The rows are grouped in 3 different ways at once. Each group adds its own fixed numbers to the row, and there is some noise. The rows also spread widely along 9 directions, which tell nothing about the answers.
Some rows, each with its group in each grouping after it:
154,11,-66,7,-204,-67,127,267,-6,251,90,59,-9,83,-118,-15,-56,-279,45,142,-120,-278,-340,-246,-34,-371,-64,155,271,-25,-36,-200,8,26,172,221,116,-50	(2) turo j_928
47,180,-208,21,-48,8,45,-128,62,127,226,-120,-26,-69,-115,11,-31,-107,-69,55,-27,-17,-160,-36,-146,-98,-96,114,45,-31,-102,-228,-91,38,0,31,65,47	(0) rova j_41
40,116,79,-57,-154,80,133,84,-44,231,72,-85,47,18,-52,-48,-138,-170,-90,74,-133,-107,-249,-253,21,-151,113,145,106,-152,32,-71,-88,104,-1,55,95,-29	(0) Mog j_378
249,-135,-222,236,-49,12,81,117,-345,-77,-206,6,70,-77,11,128,-135,-19,61,-19,-64,-19,-76,15,-250,51,-10,144,-59,-255,27,143,240,106,-88,-188,46,-25	(1) somu j_753
-87,287,-189,-74,-144,-283,-479,-52,-16,-42,264,55,-186,83,0,-80,54,-49,172,-167,-108,-127,-114,-289,22,-69,-2,-368,-127,3,148,-254,-159,-6,102,35,-181,139	(2) Mog j_404
170,-105,-114,407,-43,300,361,125,-30,416,-147,132,89,19,-129,121,-95,234,87,147,-31,63,-110,104,72,-87,-177,187,23,-132,-57,-75,6,-97,24,-81,139,-164	(1) turo j_378
25,76,202,-176,-9,20,114,0,37,241,72,-91,-11,18,1,-10,-73,-42,-92,92,-123,-174,-293,-181,56,-186,-44,-67,2,-22,-21,-114,-128,9,68,106,49,4	(0) somu j_928
27,196,-109,-96,102,114,-131,-86,-149,-38,113,-52,64,103,19,-66,-101,95,-32,57,21,132,-61,8,55,185,-119,-303,-207,-48,7,-45,-9,117,-160,-297,108,-34	(2) rova j_753
118,-72,312,-292,41,45,254,-34,48,185,44,-248,18,-161,79,61,-196,-285,-280,217,-205,-253,-359,-246,-29,-252,24,91,111,-3,-30,-74,-109,119,168,244,87,-37	(1) rova j_920
-165,122,15,-190,-126,-11,-211,-34,-67,-17,54,45,60,73,53,-175,4,-14,-38,33,-6,-185,58,169,72,-91,65,3,-95,-196,-60,39,-94,0,-92,-73,102,-24	(2) Mog j_404
50,152,-47,-5,42,202,105,-242,138,260,94,-80,134,-108,-88,32,19,104,-97,114,56,32,-103,156,49,29,-118,15,-136,-65,-66,-148,-120,-70,23,40,-3,-13	(2) somu j_41
-63,-103,-93,120,-109,133,-147,-46,168,302,-80,145,307,131,4,-179,74,87,111,138,67,21,-184,100,380,192,43,-114,-58,3,169,-270,-81,18,239,146,-57,-160	(1) rova j_920
-54,220,100,-251,-66,41,-10,-218,173,217,195,-157,45,-20,12,-72,-30,-96,-148,15,-84,-174,-222,-163,88,-144,64,-33,-47,-15,4,-132,-258,-4,72,192,-29,53	(0) somu j_404
105,284,-412,95,47,133,53,-400,81,69,212,-228,57,-230,-109,74,-46,69,-90,-30,38,249,-124,21,-208,176,-138,92,-164,-85,-45,-158,-43,21,-31,-133,-50,67	(1) rova j_41
71,-182,87,12,-22,-57,-31,99,95,96,-121,102,47,41,11,-29,-12,-39,-2,286,60,-227,-107,186,110,-166,-155,40,-21,32,-179,-139,41,-28,121,117,98,6	(0) somu j_753
-142,46,381,-231,40,166,190,-303,78,351,-28,-172,81,-139,104,114,10,300,-84,-132,-142,-3,-211,-231,232,162,119,-364,-359,-169,254,23,-334,-158,97,22,-236,52	(1) somu j_928
-110,-109,461,-302,82,383,220,-166,-42,256,-180,-149,286,-32,214,-92,-115,248,-257,173,-46,-46,-48,168,316,156,181,-122,-291,-171,25,135,-218,-68,-123,-81,54,-140	(0) turo j_920
-207,-45,432,-84,15,262,339,-151,-61,356,-95,-138,9,-101,151,134,-66,393,-88,-98,-133,-26,-3,-32,179,56,126,-270,-253,-262,107,226,-356,-206,-130,-76,-51,-4	(0) rova j_404
-161,-67,96,-140,-208,-174,-65,-27,112,217,92,40,-6,-61,-8,-9,93,-9,70,8,-65,-353,-42,-19,90,-279,42,-19,18,-155,-6,-145,-186,-190,206,280,-87,84	(2) turo j_928
68,87,-44,19,67,235,118,66,-47,96,58,46,-78,81,-64,-21,-145,163,-89,284,84,-56,82,391,1,-255,-334,143,-29,-77,-408,4,-22,-45,-227,-247,427,-63	(2) Mog j_753
-151,259,-662,404,-365,75,-160,-19,142,307,194,247,212,201,-195,-195,131,-26,261,-125,102,-24,25,218,-34,-98,29,374,204,-204,-33,-206,-109,-68,-71,132,71,-78	(0) rova j_404
204,-213,249,-124,-15,105,133,195,-127,117,-239,-7,206,23,86,5,-184,-184,-170,280,-82,-199,-280,-44,97,-83,9,51,14,-28,75,61,126,176,116,53,171,-219	(1) somu j_404
205,-13,-8,-61,113,121,92,-273,193,98,-1,-237,58,-235,-29,123,-80,1,-173,228,22,8,-214,20,-69,-45,-206,-5,-127,81,-81,-162,3,16,191,91,-22,86	(2) somu j_753
43,-362,93,254,-65,-54,109,-102,254,339,-203,-9,30,-247,20,213,97,156,81,104,-24,-115,-180,-3,119,-61,-18,1,-35,-13,99,-205,-67,-207,424,422,-283,88	(0) rova j_920
-62,134,-141,-35,-299,7,112,122,-47,265,164,56,95,81,-119,-95,-21,-167,60,-47,-95,-245,-102,-87,-76,-304,95,234,202,-253,-25,-67,-96,-27,-43,127,134,-71	(2) turo j_928
24,11,-230,338,-62,187,286,-208,150,358,-7,18,57,-193,-186,147,48,283,15,70,113,-9,69,384,-154,-125,-189,371,-44,-204,-250,-47,-108,-261,-62,51,77,40	(0) somu j_41
154,-122,-9,87,63,-196,-280,22,-9,-72,-131,44,-73,-66,22,105,-18,64,108,91,-30,-68,-195,-44,31,47,-195,-245,-207,122,63,-172,88,26,237,15,-131,49	(1) somu j_404
-126,314,-129,-174,-63,237,-129,-406,278,223,183,-57,261,-49,-85,-175,80,118,-86,8,148,75,-31,171,159,135,-14,-26,-241,-96,11,-180,-246,-56,30,20,-54,-6	(2) somu j_378

New rows, each followed by its group in each grouping:
115,40,16,121,106,72,-52,-51,-82,57,-1,-12,-183,-70,9,148,-114,200,53,43,-90,55,-179,-112,21,55,-160,-232,-206,15,9,-127,-62,-39,34,-162,-18,48	(1) Mog j_920
-99,-114,-6,197,-64,151,293,-156,32,280,-68,-50,-15,-150,-17,134,22,322,22,0,3,-50,76,200,-58,-117,-60,96,-89,-261,-125,82,-167,-239,-96,-4,12,68	(0) rova j_753
121,198,-276,123,42,85,54,-202,-22,55,163,-165,-96,-151,-84,151,-87,56,-8,-28,-28,114,-69,-59,-230,2,-180,-17,-84,-46,-54,-135,-31,-14,-69,-128,-7,108	(2) rova j_753
-124,161,52,-174,-33,17,125,-270,110,169,195,-245,-28,-181,23,53,-18,48,-99,-64,-80,-84,-122,-132,-90,-110,40,-29,-87,-185,-27,-36,-252,-68,-35,55,-48,132	(0) rova j_928
396,60,-151,86,33,-5,96,123,-244,-24,10,-143,-35,-104,-69,113,-234,-254,-98,168,-156,51,-409,-338,-206,-7,-65,79,78,8,42,-154,217,264,65,-146,98,-50	(1) Mog j_41
112,194,-233,43,-131,102,94,-52,-126,150,117,-76,136,13,-95,-47,-64,-127,-49,-14,-78,18,-185,-116,-80,32,70,144,57,-155,37,-134,15,92,-125,-55,23,-48	(0) turo j_41
-28,-14,168,-241,3,47,-77,-116,128,68,15,-72,54,-23,51,-95,-5,-27,-163,276,49,-151,-86,146,116,-158,-81,-14,-78,4,-187,-106,-64,11,92,61,122,6	(2) Mog j_753
-28,-86,-153,104,-109,-195,-154,1,107,50,0,95,-8,-54,-39,4,64,33,124,91,27,-177,-94,69,-28,-149,-117,3,-30,-35,-99,-228,-10,-104,188,128,-71,98	(0) turo j_928
-29,-172,171,-69,-41,-76,80,127,-140,22,-146,87,28,-32,40,10,-72,65,-7,127,-7,-300,4,254,-70,-238,-57,170,-83,-245,-190,159,7,-60,-41,-64,202,-36	(1) somu j_928
63,326,-30,-62,43,128,165,-111,78,264,260,-115,-167,-28,-76,60,-124,62,-74,56,-138,-15,-262,-239,-27,-222,-221,-49,24,5,-121,-195,-209,-13,-6,-70,162,13	(1) Mog j_928
-168,-191,186,-77,19,-285,-344,22,34,-105,-88,161,-135,-10,82,6,78,179,110,74,11,-322,76,249,105,-148,-128,-267,-243,-19,-131,-44,-98,-173,103,51,-57,127	(0) somu j_404
116,348,-423,160,-51,228,22,-89,66,186,218,4,8,71,-184,-69,-100,-5,1,98,33,64,-99,97,-113,-153,-252,232,96,18,-226,-233,-30,5,-164,-102,239,-56	(0) turo j_404
-20,185,-78,160,34,299,204,-262,36,346,31,-49,32,3,-93,113,10,406,35,-122,-32,191,-64,-49,107,149,-50,-209,-253,-146,56,-61,-232,-183,-137,-127,-104,23	(0) somu j_753
47,-220,163,-39,29,63,-171,84,141,146,-212,169,231,118,65,-162,24,63,-38,351,120,-163,-165,313,357,4,-61,-101,-101,89,-56,-192,7,22,208,135,55,-128	(0) somu j_920
-202,23,156,-181,-116,178,306,-48,-123,173,4,-114,113,-88,86,-48,-91,35,-162,34,-38,-179,151,258,-91,-167,154,333,-37,-405,-192,274,-200,-55,-288,-102,256,-35	(0) rova j_378
-273,292,-181,61,-126,53,-136,-72,-124,145,175,143,-30,181,-31,-112,36,263,212,-232,-17,36,119,36,97,135,67,-216,-204,-261,77,-2,-249,-108,-259,-256,20,34	(0) rova j_378
79,-297,25,255,-57,-110,-226,47,70,133,-226,165,27,-40,22,87,65,152,182,96,-12,-63,-202,-20,214,118,-65,-229,-166,43,178,-263,47,-73,386,126,-223,16	(1) Mog j_920
-79,452,-350,-158,-158,144,118,-164,-151,49,395,-100,64,-7,-114,-110,-103,-104,-148,-71,-51,-79,59,125,-258,-187,23,369,43,-302,-269,30,-131,30,-409,-227,320,-32	(1) turo j_41
-21,97,-191,164,-10,87,-30,21,187,238,94,139,25,160,-104,-83,13,148,127,166,119,32,-142,178,142,-60,-296,-53,-8,48,-152,-304,-84,-70,66,-25,150,-33	(0) rova j_928
188,172,-195,28,-120,17,55,8,-157,100,69,-107,128,18,-66,-2,-105,-207,7,-51,-103,3,-326,-327,-164,41,123,102,46,-139,192,-81,68,185,-8,15,-49,-37	(0) somu j_928
-113,-133,31,63,-57,-126,-213,-1,101,61,-94,197,18,38,-1,-83,110,190,158,96,104,-162,66,284,167,-1,-84,-102,-221,-110,-66,-113,-99,-148,115,34,-56,64	(0) somu j_378
86,-211,-121,289,-118,137,47,256,-230,170,-284,256,188,197,-15,-36,-50,117,208,87,3,9,-57,103,207,106,-23,-53,-18,-160,99,-5,141,-25,-1,-151,111,-199	(1) turo j_753
0,-111,-114,224,-304,46,267,186,-170,296,-81,64,95,11,-30,71,-54,-115,112,-91,-163,-206,-136,-140,-109,-207,164,282,237,-333,134,110,-28,-19,20,173,54,-81	(1) rova j_404
329,79,-177,-23,54,171,16,-44,3,-11,-17,-79,222,-36,-81,-89,-176,-202,-143,309,52,73,-301,48,-30,60,-167,199,-49,63,-74,-168,162,279,89,-70,140,-130	(1) somu j_378
-46,21,-35,-108,-33,-45,-156,-101,2,1,11,66,169,1,18,-87,12,14,-19,124,63,-97,-31,217,89,70,5,-5,-163,-129,-42,-64,-38,14,2,-62,24,-41	(1) somu j_41
-212,128,-8,113,-13,139,-107,-187,274,339,108,158,72,124,-102,-103,131,368,82,127,134,37,-30,237,356,58,-148,-192,-188,-5,-100,-302,-254,-228,39,-14,16,-8	(0) Mog j_41
133,69,-115,-138,15,-37,-33,-81,-33,-119,83,-129,17,-75,-32,-56,-107,-192,-170,191,51,-158,-42,215,-240,-222,-143,233,-20,-62,-309,-45,54,102,-118,-35,191,84	(0) somu j_753
98,-38,-44,28,34,142,-8,-34,38,102,-112,34,206,15,-47,-50,-31,91,13,237,89,15,-115,208,115,67,-141,-56,-127,-28,-49,-151,77,-5,114,-86,77,-95	(2) turo j_928
44,12,53,31,18,118,-15,-112,17,181,-74,24,155,58,39,19,-30,172,13,32,0,36,-161,-31,215,191,-18,-247,-191,-58,115,-109,-63,-25,75,-46,-70,-48	(1) somu j_753
-98,31,-291,65,-160,99,-26,-284,123,128,28,-62,290,-90,-6,-98,79,1,-10,11,117,-14,33,284,-38,53,70,271,-50,-230,-51,-45,-49,-35,2,57,-7,6	(1) rova j_753
-18,160,-77,-211,100,114,-93,-256,115,-44,119,-108,158,-15,23,-129,-55,43,-136,215,103,45,-97,259,48,75,-185,-10,-183,1,-195,-120,-61,60,0,-150,189,-40	(1) rova j_928
-158,188,-198,-67,-318,-71,-130,-158,139,215,189,-8,134,32,-39,-135,95,-120,62,-143,-70,-215,-101,-122,50,-140,210,106,67,-164,94,-186,-200,-70,68,256,-141,54	(0) turo j_404
-68,98,-41,-149,21,-41,-89,-124,11,33,132,-32,-65,-1,16,-17,-31,99,-4,21,-40,-119,-84,14,31,-71,-106,-129,-136,-57,-108,-118,-118,-72,3,-110,61,48	(1) turo j_928
-74,23,186,33,-63,118,187,-21,145,424,40,19,-74,80,-44,41,37,191,16,63,-78,-169,-127,-65,184,-204,-88,-127,1,-39,-51,-139,-282,-196,15,158,13,15	(0) somu j_753
234,-216,-81,51,139,105,-9,-122,77,-36,-224,-47,236,-140,-14,13,-79,99,-83,383,147,72,-152,342,38,134,-243,76,-195,67,-144,-138,206,54,202,-116,108,-64	(1) turo j_928
51,196,168,-242,-40,112,160,-123,124,232,160,-258,-37,-94,28,-12,-115,-177,-261,135,-176,-154,-278,-251,-21,-279,17,105,110,-12,-73,-89,-186,69,41,155,107,42	(0) Mog j_404
-48,40,-70,-117,0,43,38,-330,47,26,74,-188,33,-285,37,86,-42,96,-128,6,-37,-102,22,153,-151,-98,1,156,-194,-162,-154,-11,-133,-127,-25,23,-50,106	(1) turo j_920
4,105,-178,-66,-54,256,-186,-277,72,93,-41,-4,366,22,12,-208,28,68,-63,105,116,132,-37,230,188,252,8,-58,-214,-31,66,-127,-16,24,50,-44,-28,-107	(2) turo j_404
73,-39,-54,103,-23,-59,203,85,-218,25,17,-72,-190,-184,-28,204,-170,11,21,-48,-160,-131,-21,-63,-313,-203,-82,157,-19,-238,-81,123,-8,-30,-89,-128,120,60	(1) rova j_378
47,141,4,95,-51,243,272,-79,59,369,34,-64,27,-42,-65,69,-68,91,-71,-7,-111,-24,-187,-118,18,-147,-34,74,-8,-84,-7,-67,-175,-73,-53,74,36,-36	(0) somu j_404
199,145,-346,217,-91,-33,-24,80,-171,-31,49,-8,-81,-44,-116,80,-137,-83,66,-31,-82,-37,-142,-75,-315,-135,-93,180,32,-72,-60,-74,81,89,-103,-63,62,38	(0) somu j_404
34,161,-52,-183,60,242,91,-348,60,71,78,-290,195,-155,73,-35,-69,11,-214,83,56,105,-78,52,-3,145,-16,-33,-171,-104,0,-19,-71,72,-60,-71,14,21	(2) rova j_753
17,460,-89,-208,67,305,-9,-155,-123,132,246,-67,211,225,-15,-228,-138,18,-119,1,-36,198,-238,-135,173,282,52,-219,-193,-94,115,-85,-154,185,-267,-305,155,-162	(1) somu j_41
350,241,-202,119,123,292,111,-87,-153,103,7,-182,-27,-57,-94,160,-221,36,-57,45,-127,293,-350,-329,-69,193,-186,-223,-106,111,140,-149,96,148,3,-193,-3,-56	(2) turo j_404
-36,201,-207,138,9,156,90,-287,71,238,94,-98,32,-77,-61,34,13,274,88,-92,10,199,-105,-29,-8,186,-102,-122,-187,-107,47,-123,-155,-115,-43,-112,-96,51	(0) rova j_928
-110,245,-73,25,-294,109,90,-64,6,388,165,-1,71,28,-94,-33,27,-24,79,-198,-144,-73,-117,-290,59,-87,202,64,58,-260,193,-83,-229,-53,3,120,-97,-15	(2) Mog j_378
-85,61,98,-313,51,29,-42,-264,245,98,165,-171,63,-154,74,-78,-48,-64,-201,188,-10,-207,-91,124,47,-175,-63,30,-100,3,-178,-155,-223,-23,107,160,58,41	(1) rova j_920
37,-2,-241,139,-53,214,14,-175,76,119,-132,69,337,-55,-85,-76,48,187,37,148,208,92,-14,401,37,184,-81,161,-209,-177,-16,-44,57,-64,57,-69,33,-96	(2) somu j_928
124,233,29,-336,56,307,269,-294,146,150,140,-363,130,-178,-3,-66,-204,-146,-415,266,-33,-63,-179,106,-109,-217,-69,346,38,23,-290,-56,-104,118,-100,18,252,-31	(0) turo j_404
